The rows of a group lie close to one hidden flat surface of 10 dimensions, which may be shifted away from zero. Surfaces can cross.
In the rows, 128 means zero.
Some rows, each with its group after it:
[135 144 135 146 120  72 127 151 132 110 121  85 112 124]
W
[ 95 105 161 144  92  98 130 143 122  99 159 113 116 175]
B
[158 181  88 125 151 114 163  64 104 115 134 119 128 121]
X
[110 126 114 107 138 154 149 118 159 154  77 110 147 179]
L
[101 195 115 149 119 177  93 139  57 133  97 137 148 142]
U
[151 132 115 148  95 100 153 125 125 145  97 111 121 140]
B
[161  98  85  83 137  87 124 167 151 140 132 158 141 123]
X
[171 156  84 107  88  67 118 121 163 116 196 142  68  91]
X
[154 177  94  89 152 148 102 116 125 109 158 171 159 180]
U
[109 142 143 142  83  66  62 118 122 118 130 137 188 132]
B
[194 106 109  88 121 103 115 121 157 131 142 165  71 147]
U
[108  95 133  89 126 138 117 123 111 126 107 165 176 160]
X
[150  77 148 140 174 144 121 145 132 132 133 157 136 137]
W
[123 144 140  72 118  86 111  75 146 128 146  92 122 133]
L
[ 70 110 169 144 187 150 104 147 112  99  25 105 140 155]
X
[134 166 144 155 104 126  93 129 103 122 106 128 142 142]
X
[148  82 111 116  91  99 128 163 117 184  57 146 194  80]
X
[ 31 102 114 138 115 134  94 165 129  96 125 180 139  83]
L
[ 73 131 142 155 117  89 149  34 121 113 174  95 160 130]
L
[ 96 113  95 144 126 139 169 152 138 134 124 120 116 107]
B
[180 110 141 158 130 153 147 159 146 143 144 134 107 179]
B
[152 131 143 102 163 184 102 106 129 118 181 168  93 147]
W
[159 105 163 107  86 126 129 153  82 116  98 161 151  89]
L
[ 85 153 118  70 169 120  94  78 172 103 154 123 146 114]
L
[112 153 115 132  61 122 146  86 102 132 104 137 137  84]
W
[104 138 101 152 110 105 159 147 123 121 139 126 154 112]
X
[162 178 116 203 124 152 144 148  61 159 141  76  72  86]
U
[139 134  83  63 106  60  88 118 124 161 158 128 135 102]
L
[125 148 143 132 110 112 157 162 131 100  72 103 139 143]
W
[ 91 125 128 157  94  88 149 100 140 114 135  94 102 140]
U
[115 160 107 159  72 125 138 162 133 132 131 120 132 184]
B
[139 108 157 145 126 158 138 181  60 163 189 127 158  66]
U
[ 96 151  79 170 154 134 103 118 123 140 125 142 139 120]
L
[111 183 104  81 124 163 105 108 142  99  79 157  96 165]
X
[118  88 144 109 120 149 159 155 176 133 169 136 122 163]
U
[129  68 136 154 154 134 144 148 126 148 113 139 161 136]
W
[199 116 113 120 127 108 113 130  86 191  82 127 118 124]
L
[135 104 139 131 149 111 129 101  91 113 205 142 148 136]
U
[154 175 154 123  95 151 142  80 118 115  91 119 132 141]
L
[123 106 129  65 188  89 109  81 133  80 157 136 114 180]
X
[142  98 188 166 156 130  94 105  99 132 117 102 107 176]
X
[102 101  94 128 190 157 157 124 109 110 108 198 248  98]
L
[167  94 174 145  80 137 166 136 106 125 100 133 119 213]
B
[106 110 161 147 182 112 120 117 128 120 163  91 125 188]
U
[ 61 114 152 125 180 199 124 126 127  90  54 144 110  87]
X
[152 155 145 144 110 129 130 147 140 133 185  89  96 155]
U
[ 72 123 123 105 153  96  97 137 168  92 144 126 149 136]
L
[130  88 103 104 211 166 147 129 118 163 123 132 159 119]
B
[171 112 129 133 135 142 103 167 139 148 130 155  97 118]
X
[121 128 163 172 112 145 167 116 103  94 126 127 140 161]
W
[118 136 105 160 119 134 148 139  97 138 127 132 114 103]
U
[118 101 171 170 101 157 103 129 154 104 163 170 109 143]
W
[128 130 119 150 120 104 111 162 144 107 135 141 133  64]
B
[ 77 119  75 182 113 101 167 195 119 104 169 139 135 133]
U
[148  94 128 163 140 141 152 192 117 124  91 153 165 161]
W
[164 102 149 139 131  75  99 130  87  96 161 144  89 138]
W
[139 127 152 161 109 152 120 150 145 106 174 155 128 110]
B
[180 140 103 120 118 111 137 154 180 131 156 118  71 155]
U
[138 119 100 160 166 107 192 117  91 131 164  95 118 116]
B
[129 125 121  60 173 169 141 138 134 125  71 121 131 117]
W
[ 65 145 102 138 132 137 105 161 158 125 168 133 141 107]
B
[146  87 139 121 175 141  96  83 128 159 191 154 122 185]
W
[196 126 177 192 128 146 111  81 168 171 202 107 100 171]
B
[129  99 178 210  85  81 125 118 124 100 127 135 149 142]
W
[165 110 134 111 123 148 150  92 108 193 115 104 112 134]
L

New rows, each followed by its group:
[164 104 122 161 118 161 156 152 117 185  98 130 137 169]
X
[133  96 104 116  96  92 111 196 129 119 160 175 123 144]
U
[123 110 120 154 125 148 163 157 109 132 129 144 129  71]
W
[ 89 169  94 155  83 106 168 118  79  99 159 127 142  98]
B
[136  78 165 117 154 114 109 142 149 115 154 125  91 115]
B
[ 94 113 110 113  85 174 115 123 126 149 139 182 107 143]
W
[137 153 143  94 107 122 123 129 180 137 146  92 117 159]
U
[ 88  91 136 118 110 147 133 144 128 115 140 166 145 141]
X
[125 137 136 121 162 235 168 148 136 114 120 164 136 133]
W
[156 124 129 185 156 142 117 219 118 146 111 127 134 101]
X
[144 144 139  88 147  56 124  94 149 130 153  68 168  81]
U
[152 148 136  91 121 101 124 131 102  96  79 126 114  90]
W
[139  47 147  98 130 124 148  82 120 165 128 155 148 171]
X
[166 110 153 138 147 146 115 155 112  85 146 180 103 188]
W
[161 163  98 153 171  86 104 181  96 128 157 104 130 132]
U
[152 165 101  67 162 121 109  89 145 143 156 118 125 127]
L
[173 101 146  88 147 129 140 150 125 133  71 137 169 149]
L
[146 159 163 147 107  93 127 120 137  85 102  93 135 140]
W
[170 149  66 108 189 118 166 150 137 121 132 123 135 192]
X
[131  87 150 121 120  91  96  93 131 144  76 146 165 127]
W
[117 156  88 124  64 106 130 133 178  96 181 149  56  70]
X
[169 108 112  90 119  99 128 142 188 120 160 148  83 171]
U
[172 167 129 173 151 152 154 117 106 119 129 128 149 142]
L
[134 181 140  85 177 139  94  82 153  91 159 117 114 115]
L
[153  88 157 150 182 118 136 162 123 111 138 117 133 165]
W
[182 167 143  89 131 126 141  96  83  88  46 147 169 162]
W
[153 156 150 153 123 138 157  82 104 103 112 129 163 104]
W
[127 126 111 147 100 136 125 156 146 147 124 148 137 116]
W
[123 120 141 103 136 179 124  93 113 108 136 177 133 120]
X
[137 133 112 138  89  61 124 109 127 133 132 119 119  71]
X
[117  83 151 139 157 182 129 124 141 136  86 139  79  85]
X
[130  92 175 144 116  98  89 152 144  84 123 146  90 130]
W
[140 119 114 125 111 141 124 151 135 144  77 169 160 121]
W
[110 133 140 159 126 104  96 203 133  87 172 125 127 162]
X
[152 168 104 125 150 123 147 157 149 140 125  83 143 159]
W
[135 169 116 132 121 125 122 133 122 107 132 142 150 125]
L
[228  81 151  67 150 124 118 117 162 154 173 141  80 131]
U
[146 142  92 144 119 146 120 130 102 167 101 149 127 117]
L
[154 115 114 150 115 109 138 151 148 147 119 109  94 184]
X
[ 65  81 135 152 117  88 152 173 126  80 211 126 159 165]
X
[109 132 122 145  73  53 121 168 117  91 113 111 122 129]
B
[160 170 122 143 114 146 115 103 131 146  64 117  68 120]
X
[181 164  78 120 126  92 130 153 135 140 112 121 138 128]
X
[140 161  74 116 110 158 155 108 144 123 127 165 104 140]
U
[136 118 134  96 125 123 129 132 147 131 144 134 134 132]
U
[169 141 119 162 132 111 109 171 102 147 117  98  60 121]
U
[121 107 141 159 160 170 193 197 110  96 123 118 121 102]
W
[ 99 155  94 157 111  67 125 118 128  93 183 135 180 126]
L
[119 148  86 114 123  79 119 113 172 108 106 126  98 176]
U
[126  71 193 152 128  78 106 211 126 158 131  46  88 121]
U
[167 172 118 173 116 184 194 150  84 100 131 164 162 141]
W
[131  89 153 160 147 146 127 182 120  78 143 188 158  39]
B
[140 195  97 124 185 109 132 106 109  88  95  97 120 141]
X
[ 86 137 137 141 116  84 116 132 112 120 149  94 150 142]
U
[137 138  79  91 128 103 134 154  92 148 124 118 102 160]
W
[138 133  95  66  89  50  66 135 126 156 114 127 125 108]
L
[ 95 127 167 225  72 154 124 179 119 134 131 116 105 127]
X
[108 151  88 112 113 178 134 123 173 181 125 140 146  83]
W
[109  82 142 147  88  78 129 137 117 145 103 121 164 107]
X
[132 170 154 185 128 193 129 114  92 101 189 147 109 119]
X
[156 147 132 153  96 114 112 194 148  95 100 152 122 116]
W
[123 108  88  85 134 121 163 115 133 132 124 156 165 176]
X
[ 91  88 161 121 128  96 106 127 115 106 115 134 148 127]
X
[148  60 166 112 145 177 111 108 109 161 119 178 144 103]
X
[ 88 136 113 162 119 122 132  96 134 144 107 114 143 148]
L
[132 137 115 161  47  97  76 135 165 144 128 170 133 126]
W
[147 107  96 125 131 142 124 169 120 150 131 173 124 110]
W
[128 190 113 152 129 149  88 127 151 127  84 120  89 150]
L
[128 179  99 122 172 138 126 136 140 115 141 108 146 170]
U
[101 165 139 131 102 182 109 107 125 126 114 129 100 202]
U
[131 105 126 122 105 142 128 139 104 151 135 171 187 107]
X
[135 162 135 159  73 134 148 227 139  63  70 147 111  74]
W
[ 43 102 133 126 128 174 183  85 121  90 143 146 141 193]
X
[156 161 116 116 111 133 106 159 142 131  92 120 105 154]
L
[125 152 158 142  98 184 145  88  71 144 178 124 138 101]
U
[122 133  78 145 135 129 145 158 114 126 117 154 114 123]
U
[129 128 112  99 108 135 139 111 101 139 165 146 148 103]
L
[136 118 151 155  77 172 160 129 158 146 133 133  89 163]
B
[124 114 113 106  66  77 127 114 146 141 102 140 119 124]
X
[107 127 166 162  76 141 101 128 152  91 157 156  91 160]
W
[143 167 119 137  92 146 105  97 153 163 141 137 138 133]
B
